The rows are grouped in 4 ways, from coarse to fine. Each group lies inside one group of the grouping before and may be the whole of it. The rows also spread widely along 16 directions, which tell nothing about the answers.
In the rows, 128 means zero.
Some rows, each with its group in each grouping after it:
[126  80 144 106 132 107 120 141 134 151 101 112  86 135 101 177 114 180
  85 152  75 103 121 113 121 112 132 105 143 189 157  77  55 115 134 103
 137  67 140] | q324 q546 Pago Pog
[123  83  90 133 143  79  75 170 196 138 137  91  89 153  82 135  91 146
 112 107 158 111  80  98 127 143 132 133 103 156 145  92 104 132 131  86
 144 158 130] | q958 q232 diruk gol
[169 149 139 148 152 123  94 167 131 149  86 114 162 126 102 176 138 136
  96 102  83 150 108 129 117  73  68 157 141 144 165  77 119 151  84 125
 119 130 159] | q958 q232 mogir Bepi
[139 177 131 131  99 123  90 101 176 127 104  98 157 113 103 165 194 100
 119 102  97 167  86 144 101  86 115 144 143 158 146 101 149 134 120 154
 117 135 146] | q324 q546 Tiz lurul
[127 154 133 132 133 125  87 155 126 119 112 130 147 147 149 117 143 123
 145 101 146 136 106 125 142 127 121 123 136  93 112  96 170 129 133 118
  92 165  66] | q324 q122 lisoz nuze
[127 193 108 124  64 129 117 150  80 151 130 139 153 113 149 106  94 111
 106 123 146 101 161 193 121 110 121 189 120 139 149 150 139 114 125 136
  92 141 127] | q324 q666 Padup boli
[ 97 144 118  69 134 101 109  95  98 169 145 129 107 138 122 135 134 124
 145 169 188 177  97  92 208 160 118 112 109 157 111 117 142  94 135 149
 110  67 190] | q324 q122 guri dava
[ 71 200 106 157  87 108 119 127  99  89  78 109 111 149  93 134 158 125
  97 142 114 164 161 133 127 101 148 112 129 186 143  98 115 118 132  75
 134  38 130] | q324 q122 guri beda
[127 114 122 139 121 119 124 137  99 159 121 136 116 127 117 146 130 117
 120 141 149 133 130 116 153 139 116 152 104 125 122 101 124 131 125 116
 101 142  97] | q958 q232 mogir Fodig
[112 138 114  88  76  79 114 111  97 151 105 170  96 109 118 117 126 125
  92 157 148 100 150 137 151 153 158  96 130 180 156 145 125 119 148 141
  94  58 144] | q324 q546 Tove kod
[145 134 121 157 132 150 128 116 177 131 144 100 146 131 114 155 169 112
 158 108 112 195 102 131 110  87 127 175 137 105 122 141 153 139 111 147
 151 184 134] | q958 q232 diruk razu
[147  95 161  82 141 134  93  72 158 137 161  92 143 149  80 158 162 153
 131 150  96 151 116 125 112 111 106 138  96 152 133 126 129 141 109 141
 128 117 173] | q958 q232 Nege Bepif
[175 110 165 122 145 134 139 131 151 122 154 131 161 112 136 138 140 145
 123 110 106 142 121 131 117 108  89 134 147 109 141 142 112 164  78 154
 158 150 163] | q958 q652 mut Pimo
[129  98 152  91 138 100 129 137 141  80 153 110 103 152  98 109  96 194
 120 126 111  86 152 125 108 163 147  53  90 143 135 137  95 152 121  73
 176  78 156] | q958 q232 Nege nasi
[164  76 154  98 128 124 105 103 153 115 126 116  99 128 107 168 139 161
 127 127  41 118  90 134 115 126 145  73 115 113 103 140 122  99 141 131
 170 142 135] | q324 q666 Futi Giv
[116 213 116 158  84 106 173 154 112  97  95 144 136 106 140 116 134 125
 117  98 109 149 179 160 112 119 171  96 170 137 147 152 133 132 120 116
 163  76 130] | q324 q546 Pago Ponab
[154  96 148 149 218  93 102 155 124 150 107 145 115 138 105 178 141 145
 140 124 120 194 118  62 166 115 106 118 136  88 134  74 150 147 104 113
 120 146 122] | q324 q122 lisoz nali
[120 140 137 131 139 152 136 131 116 120 103 139 128 146 171 140 163 138
 149 138 111 180 110 113 154 103 128 108 164 102  97 123 142 106 130 146
 133 124  96] | q324 q666 rurak rodib
[127 167 128 112 115 108 174 104 112 152  93 122 122  88 110 183 164  90
 161 129 136 162  91 131 155 174 137  82 112 142 100 116 163 100 157 140
 125  80 154] | q324 q505 dodif tib
[127 150 113 106 120 117  95 121 162 104 165 118 145 144 146 100 132 146
 125 128 136 177  88 120 154 101 113 107 156 130 131 172 120 112  90 158
 186 125 198] | q324 q546 Tiz Logad
[121 141 134 108  83 120 115 111  87  92 128 133 153 125 105 110 132 115
 117 158 159  78 169 188  93 144 106 142  62 158 158 165 131 153 136  97
  92 110 134] | q324 q666 Padup febo
[133 102 101 129  88  59 114 142  83 163  64 171  73  97  77 160 111 106
  80 150 132  73 136 131 151 177 141  98  86 162 142 112 124 111 158  94
  88  85 110] | q958 q652 biga bol
[173 117 145 109 125  71 128 162 148 153 117 136 107  95 109 155  82 162
 100  81  77  78 127 143 112 158 157  81 138 128 141 111 125 122 132 124
 149 128 136] | q324 q666 rurak rodib
[114 110 109 124 135  78  74 161 154 166 113 131  83 129 117 138 107 141
  86 120 150 121  90  85 155 117 126 139 148 164 156  55 100 131 125 122
 100 131 119] | q324 q122 lisoz nali
[154  51 117 100  47 107 130  84 125 141 116 166 135 118 103 130 145 119
 101 185 108  74 144 189 104 154 155 121 149 166 151 231 121  98 161 170
 116 107  98] | q324 q546 Pago Ponab
[136  74 148 123 134 127 144 109 141 140 129 117 134 127  95 171 152 141
 124 162 116 138 122 133 109 115 111 149 140 162 150 125 102 139 126 134
 123 110 130] | q324 q122 lisoz nuze
[117 164 140 132 111 120 132 161 145  78 107 130 131 131 168 108 142 165
  99 104  98 134 119 121 125  97 133  71 194 138 141 109  89 138 101 125
 172  92 120] | q324 q546 Tiz Logad
[143 149 130 112 123  88  98 143 119 139 146 149 126 123 135 111 102 154
  99 111 112 141 125 116 164 121 131 104 158 118 136 129 129 118  93 144
 152 121 161] | q324 q122 lisoz nuze
[145 131 138 136  87  97 139 153 103 102 122 146 125 114 121 117  95 164
  77 122  74  87 173 162 110 128 144  88 144 137 154 156  83 124 106 103
 177  99 132] | q324 q546 Pago Pog
[136 141 114  75 142  75  74 127 115 200 142 154  95 107 116 137  95 131
 112 134 161 135 132 106 169 129 129 153 105 153 169 111 142 134 122 151
  83 112 209] | q324 q546 Pago Ponab
[130 151 133 100 122 111  82 126 131 113 157 103 167 140 114 112 122 134
 112 129 160 129 103 137 140 131  76 124  91 145 143 130 116 132  97 120
 134 123 181] | q324 q546 Tove kod
[123 101  84  69 123  90  81 138 109 201 172 159  80 110 144 106  55 131
 113 162 205 108 105 116 189 145 115 169  88 147 159 154 107 113 130 154
 104 142 215] | q324 q546 Pago Ponab
[151  88 131  92 117 114 105 107 202 133 179  89 152 139 111 133 128 141
 137 123 134 130  74 143 112 139 121 136 138 147 129 160 121 113 119 163
 162 159 157] | q324 q666 Padup febo
[ 91 136 115  99  56 146 135  99  92  98 123 117 183 159 133  95 160 106
 134 190 192 106 132 184 126 160 101 132 110 176 125 188 121 100 152 125
  97  76  95] | q324 q546 Pago Ponab
[129 165 124 141 110 134 102 139 110 131 160 113 171 135 143 103 135 107
 123 114 179 150 109 127 160 129  77 166 102 106 114 111 131 140  85 130
 124 177 117] | q958 q232 mogir Bepi
[125 105 116  96 123 149  53 126 189 110 142  77 124 197 114 124 121 167
 148 125  91 128  96 152  96  90 156 129 127 135 117 157 137  87 155 113
 139 145 119] | q324 q546 Tove kod
[112 116 149  93  88 115 133  57 147 119 146 118 114 110  96 145 184 113
 131 154 140 123 135 141 102 148 151 128  96 172 136 128 128 153 147 140
 106 107 128] | q324 q666 Padup febo
[143  74 137  88 158 137  78 118 165 130 141  84 111 173 108 168 122 178
 137 146  72 149  71 116 132 101 118 109 121 136 109 127 109  82 132 125
 166 129 162] | q324 q666 Padup boli
[126  79 114  77  76  68  75 113 105 111 111 176  79 111 118  99 115 132
  79 163 148  50  96 127 165 185 128  40  83 153 136 156 103 114 151 122
 120 100 135] | q324 q546 Tove kod
[146 162 148 133  50  97 175  98  88 119 168 154 130  59 127 111 125 107
 105 106 113 105 166 170 136 176 156 100 112  98 114 168 128 132 112 143
 173 144 132] | q324 q122 guri beda
[121 146 130 137 100  88 113 123  85 107 138 155 134 113 107 105 127 122
  93 142 152 119 166 137 138 138 114 127 100 135 155 137 123 156 101 107
 120 116 138] | q324 q122 lisoz nuze
[122 159 154 126  77 150 193 130 146 104 117  94 165 113 132 136 162 127
 129 106 128 100 135 172  78 137 128 122 149 170 134 111 100 159 129 125
 132  93  95] | q958 q232 mogir Bepi
[127 183 160  93 123 175 133 133 151 143 110  74 157 158 135 164 148 167
 135 109  63 147 137 160  81  56 131 158 177 174 136  89 124 119 122 134
 111  64 145] | q958 q652 biga bol

New rows, each followed by its group in each grouping:
[152 107 143 150  97 118 117 117 142 113 180 108 143 132 104 124 112 150
 101 116  84 119 157 159  98 121 143 150 114 104 121 157 111 121 101 117
 176 183 105] | q324 q666 rurak rodib
[116 212  92 174  85 127 180 135 106 136 111 154 133 106 138 122 150  93
 144 112 138 196 179 152 132 102 171 160 166 121 134 172 167 136 115 148
 143 111 135] | q958 q232 mogir Bepi
[ 98 174 119 135  70  84 141 108 104  94 135 181  90  84 157  84 156 109
 101 126 159 137 154 111 162 148 168  77 136 121 133 141 122 155 114 139
 148 111 124] | q324 q546 Tiz Logad
[111 174  94 163  91  93  80 184 113 138  64 125 102 109 115 144 111 103
  76 101 137  96  97 136 136 119 110 133 101 154 150  54 107 122 140  82
  94 139 100] | q324 q546 Tove kod
[136 160 130 143 112 107  67 138  60 152  97 156 121 121 134 138 138 113
  88 130 108 140 127 111 185 123 105 123 105  95 113  78 139 103 112 116
  97 152  89] | q324 q546 Pago Ponab
[134 142 126 109 111 170  66 108 173 140 114 117 135 137 157 142 177 120
 136 123  99 157  74 143 110  47 115 172 157 133 139 123 143 126 135 178
  94 170 131] | q324 q546 Tove kod
[ 94 180  89 128 118 173 135 125 117 113  70 127 103 134 164 152 168 108
 170 154 119 201  83 139 146  72 127 118 135 137 115 156 142  93 159 137
 141  92 176] | q324 q546 Pago Ponab
[195  53 182  71 170 107 106 114 146 182 188 144 108  98 126 153 107 155
 136 109 117 103 109 100 149 161 117 124  99  79 117 112 131 155 107 160
 122 189 150] | q958 q652 mut Pimo
[133 113 113 161 163 116 145 201 118 127 116 135 100 119 152 139  79 144
 129 115 141 126 105 111 148 130 113 121 123  94 129 106  97 126 120  90
 157 161 121] | q324 q505 dodif tib
[119 119  96 103 161  94  98 179 149 182 130 108  93 161 106 138  65 150
 141 118 178 126 127 111 142 140 145 162 114 157 143 101 133 116 145  95
  97 108 150] | q958 q652 mut Pimo
[167 152 167 117  93 100 117  89 131 141 159 131 161 100  96 142 150 138
  89 111  69 139 167 152 109 111 139 131 146 134 151 142 131 141  86 161
 144 122 155] | q324 q546 Tove kod
[111 120  86  89  51  94 114  74 151 146 174 127  82 125 107 102 123 123
 118 145 137 137 104 132 162 162 189 102 119 152 100 193 132  80 142 159
 173 114 165] | q958 q232 diruk razu
[161 153 161 132 170 120 140 143  81 164  82 165 141 110 115 182 143 137
 133 129  84 170 180 131 123  84 122 149 158 120 164 109 166 154 115 137
  84  94 144] | q324 q122 lisoz nali
[112 124 117 120 119 115  23 111 146 122 172  79  97 159  90 123 110 148
  88 133 111 124 101 115 130  93 112 159  56 140 129  86  98 115 108  84
 133 169 155] | q324 q505 dodif tib
[123 125 109 148  95 140 188 147 120 124 146 164 102  88 171 104 106 111
 156 128 166 104 165 169 101 131 172 166 129  99 143 187 129 155 151 134
 124 173 101] | q324 q505 dodif tib
[ 93 157 141 116 120 113 121 110 185 128 150  98 127 173 128 112 173 152
 126 113 143 183 148  88 130 112 176 132 199 167 124  87 128 138 109 141
 124  76  94] | q958 q652 mut Pimo
[156 116 159  78 128 149 136 127 166 123 104 100 175 119 132 158 170 127
 148 115 139  99  60 151 100 137  70 107 129 165 139 107 124 159 132 154
 102 112 144] | q958 q232 mogir Bepi
[119 171 132  93  89 122 128 112  98 165 134 134 105 121 145 132 118 143
 118 129  98 146 140 136 161 124 169 108 147 134 107 129 131  83 135 150
 135  90 141] | q324 q546 Tove kod
[140 120 145  94 173 120 121 139 144 140 111  99 129 172 105 173 125 172
 164 128  88 162 128 125 122 126 154 100 148 137 117 123 155  94 146 115
 134  81 135] | q324 q666 Padup febo
[104  99 106 107  87 182 123 126 127  71 118 113  72 121 159 124 111 136
 140 160 115  73  78 179  94 100 114 119  54 138 122 167  76 121 172  92
 155 155 156] | q324 q666 Padup febo
[122 165  99 136 170 116 115 169  53 143  98 133 106 121 125 159  88 107
 161 138 168 165  98 120 191 153  83 116  29  86  98 115 160  95 141  75
 127 139 181] | q324 q666 rurak rodib
[148 128 175 127 158 126 170 163 126 127 119 106 169 112 129 168 131 152
 118 117 126 122 123 133 108 128  75 132 143 150 155  71  85 162  98 117
 131 109 132] | q324 q666 Padup febo
[120 184 110 131  94 114  99 134  85 195 128 134 129 130 126 128 124 100
 122 115 157 148 154 130 166 133 145 182 118 121 113  92 170 112 127 135
  70 144  86] | q958 q232 mogir Bepi
[167  93 142 111 169  77  61 123 167 156 189 120 123 169  90 132  98 189
 115 113  75 175 157  94 144 110 166 125 156 101 139 147 139 108  84 135
 175 145 160] | q324 q546 Pago Pog
[128 161 124  95 131  93  99 120 138 183 133 125 118  99 109 158 129 121
 107 127 151 155 114 113 143 105 112 166 123 178 174  87 123 146 112 153
  95 103 207] | q324 q546 Tiz lurul
[108 143 162  94  85 125 157 112 167 103 111 126 138 109 158 118 190 124
 134 110 156  94 111 137 101 155 151  84 168 165 134  94 118 163 153 151
  94  94  65] | q324 q546 Tove kod
[108 104 117 125  42 135 141  81 122 123 100 164  78 119 132 122 180 118
 107 160  99 106 156 146 113 120 194 116 154 157 123 158 119 130 162 150
 109 105  58] | q958 q232 mogir Bepi
[158  57 139 137  94 112 119 105 171 103 171 127 146 147 105 109 145 158
  91 137  92 120 136 133 109 123 138 120 167 131 136 182  92 138  87 150
 186 150  99] | q958 q232 mogir Bepi
[123 138 105 159 102 149 111 102 126 104 108 133  87 102 124 154 161  92
 145 135 104 153 105 152 113  95 134 144  65  99 113 151 148 129 152 116
 137 187 137] | q324 q666 rurak rodib
[161  71 126 202 148 119 155 145  81 135 114 141 144 130  69 177 134 116
 120 162 110 160 169 133 126 127  99 171  94  92 135 152 122 137 104  86
 144 164  90] | q958 q232 diruk razu
[126  98 177  96  96 128 125 108 155 118 152 112 187 157 134 111 170 161
  93 147 135 103 142 138 103 126 113 132 191 178 153 113  85 146 105 157
 103  92  66] | q324 q546 Tove kod
[120 214 131  90 111 127 130 106  94 155  87 118 168 113 110 169 167 103
 136 147 138 172 127 157 132 105  95 143 124 190 157 118 157 123 130 148
  80  41 206] | q324 q546 Tiz lurul
[128 113 129 130 112 109 124 116  87 164  80 190  54 100 153 165 156 132
  96 153  71 155 127  91 179 103 166  98 169 118 119  99 121 104 138 160
 119 112  98] | q324 q666 Padup boli
[153  44 153 146 112 115 161 108 129  96 139 152 139 107 118 128 170 113
 131 149 150 105 112 123 134 192 109  90 102  89 107 155 117 157 122 130
 146 177  53] | q958 q232 Nege Bepif
[125 129 116 112  77  94 155 151 174 139 116 150 132 104 157 100 135 119
 103 107 181  91 106 134 126 155 140 118 199 177 154 129 107 148 127 170
 113 102 103] | q958 q652 mut Pimo
[180 116 146  93 151 132  71 111 134 155 133 162 132 101 141 149 150 115
 154 119 116 135 109 138 124  98 110 156 104  81 148 147 182 157 129 171
  78 197 155] | q324 q546 Tiz lurul
[119  82 133  96 137 113  84 131 130 158 146 130  90 148 152 132 122 156
 115 146 138 135  77  76 190 141 128 102 141 116  98  85 100  92 129 138
 128 143  95] | q324 q546 Tiz Logad
[105 114  87 182  79  94 104 143 115 109 136 144 134 137 108  89 134 105
  72 154 189 126 140 121 144 129 101 172 116 147 157 136  92 150  94 104
 127 155  87] | q958 q232 diruk razu
[131 101 124 146 138 167 105 121 123 128 172  96 129 177 132 139 116 153
 148 151  89 185 127 136 137  84 132 174 121  83  90 162 122  78 115 119
 174 185 109] | q324 q666 Padup febo
[116 155 146 155 115 104 116 136 167 102 125  90 178 151  98 132 170 130
 103 109 143 143 149 134  86 114 119 160 159 172 163  80 119 163 100 111
 110 118  77] | q324 q666 Padup febo
[117  96 117 122 114 144  89 123  83 102 131 166  84 129 169 104 130 126
 126 165 139 121  98 119 174 117 105 114  90  82 108 149 113 120 134 122
 132 174 116] | q324 q122 guri dava
[107  93  82 130  42  85 130 118 146 145 149 115 120 139  94 111  95 131
  77 163 148  96 128 165 125 158 157 146 143 194 137 181  83  75 139 134
 159 105 115] | q324 q666 rurak rodib
[125 117 113 142 123 154 157 144 126 143 157 143  88 104 177 128 107 130
 154 127 136 153 120 129 143 105 152 156 134  78 113 155 112 122 134 142
 161 190 126] | q324 q546 Tiz Logad
[132 142  84  82  60 109  76 104 144 172 155 141 107 117 118 108  94 115
 118 137 143  97 143 189 104 105 167 197 112 167 168 199 156 113 153 167
  90 146 180] | q324 q666 Padup boli
[163 112 125 132 173  80 144 138 124 155 152 148  98 117  90 162  87 154
 144 124  99 179 171 117 139 133 168 125 123  98 142 172 151 124 110 123
 179 128 194] | q324 q666 Padup febo
[182  92 139 141 144  84 129 131 100 178 148 172  77  73  93 168  93 144
  89 121  75 135 160 106 149 119 134 137  99  97 151 126 109 157  86 132
 160 161 186] | q958 q232 mogir Fodig
[127 153 131 116 108 139 133  91 103  74 146 138  96 115 135 120 134 140
 148 137  82 153 138 150 130 118 151  74  71  89  97 195 142 117 128 114
 195 129 190] | q324 q666 rurak rodib
[128  89 123 126  97 104 125 137 190 126 138  62 142 161  79 155 113 168
  92 129  89 117  96 146  99 131 138 115 164 191 134 125  66  80 126 110
 187  95 121] | q324 q546 Tiz lurul
[161  92 117 147 110  93 180 111 148 134 132 153 125 114  78 149 138 127
 141 135 106 152 180 153 100 144 185 123 154 131 148 218 151 142 127 145
 168 109 138] | q958 q232 mogir Bepi
[153 100 144 142 127 109 125 141  69 127 116 170 122 109 118 139 121 123
 125 144 128  99 173 144 129 151 126 125  86  82 135 143 140 144 135  98
 101 159  82] | q324 q546 Tiz Logad
[113  73 114 104  98 136 134 113 111 145 159 107 123 130 106 130 109 125
 117 186 185  96 104 146 136 156  81 167  59 169 136 146  76 128 132 114
 120 127 154] | q958 q232 Nege nasi
[162  80 150 138 132 145 128 165  83 148 124 137 134 141 147 151  95 163
 114 139  73 109 136 145 140 122 119 131 141  78 105 130 102  85 126 114
 141 167  60] | q324 q546 Tiz lurul
[131 118 121 151  79  97 117  89 113 121 148 184  89 116 112  99 151 116
 101 141 115 141 207 129 128 121 191 143 130 107 137 182 148 153 114 137
 128 143  96] | q958 q652 mut Pimo
[115 112 123  97 154 123 112 127 185 143 180  98  70 145 149 129 105 170
 149 113 119 165  82  84 154 116 170 109 144 116 103 110 109 105 126 137
 179 145 162] | q324 q505 dodif tib
[166  65 159 104 146 124 203 146 176 131 129 122 133 114 133 165 124 159
 169 112 106 106 119 151  88 165 162  94 174 121 124 159 124 129 155 149
 158 126 101] | q324 q666 Futi Giv
[140  80 172  82 147 108 159 130 154 124 159 118 125 137 128 136 117 187
 137 129 118 107 143 118 115 161 157  78 157 137 131 129  98 137 128 126
 154  90 119] | q324 q546 Tiz Logad
[142 126 168 117 140 111 134 124  55 137 128 171 151 103 152 128 152 111
 126 148 170 122 136 109 178 174  85 108 100  87 115  99 143 147 110 133
  80 139  85] | q324 q505 dodif tib
[126 176 155 130 116 119 134  77 122 162 140 101 169 129  90 174 191 108
 127 137 116 207 155 128 130 111 129 174 146 156 128  96 156 124 103 156
 106 100 128] | q324 q666 Padup febo
[144 145 130 128 133 155 160 118 166 146 131  89  94 108 111 187 138 131
 172  94  74 169 105 140 104 103 163 132 110 116 104 124 141 127 144 127
 172 145 171] | q958 q232 mogir Bepi
[145 194 144 142 149 180 125 146 144 100 131  81 171 129 148 153 146 119
 188  81 108 170 107 167  94  85 101 155  96  80 115 125 163 139 123 109
 142 184 151] | q324 q546 Pago Pog
[109 110 140  91  94 167 147  97 153 103 126 123 119 126 150 120 179 114
 172 138 164  94 113 154  90 140 141 126 101 143 119 138 138 168 171 135
  84 135  86] | q958 q232 mogir Fodig
[199  34 184  88 169  98 127 146 130 126 151 171 151 115 127 123 112 172
 121 129 127  68 139 123 122 171  93  90 123  91 155 151 120 184  98 142
 122 157 116] | q958 q232 Nege Bepif
[122 108 157 118  93 106 148  79  87  85 190 131 132 120 102 101 134 135
 121 159 147 110 188 144 129 185 141  97  57 109 115 174 108 145 112  93
 164 124 121] | q324 q546 Pago Ponab
[151  66 164 102 155 100 128 128 136 154 133 120 129 134 115 166 139 157
 123 137 117 129  98  93 159 171 119  83 141 124 111  89 104 110 125 132
 137 119  93] | q324 q546 Pago Ponab
[142 134 122  94 133 117 137 152 185 171 134 100 150 144 122 147 106 151
 162 100 130 140 112 155 104 124 161 148 192 155 141 144 159 105 148 158
 120 109 140] | q324 q122 lisoz nuze
[148  53 130  77 166 135  60 153 163 165 120  99  76 160 108 167  91 179
 125 133  97  86  79 114 117 102 116 138  94 152 140  83  97 126 149 104
 104 142 146] | q958 q232 mogir Bepi
[135  99 167  84 124 134 117  81  80 148 148 153  65 108 126 149 134 151
 111 159  85 121 155 108 154 123 138 113  77 117 111 110 105 138 122 123
 121 110 158] | q958 q652 mut Pimo
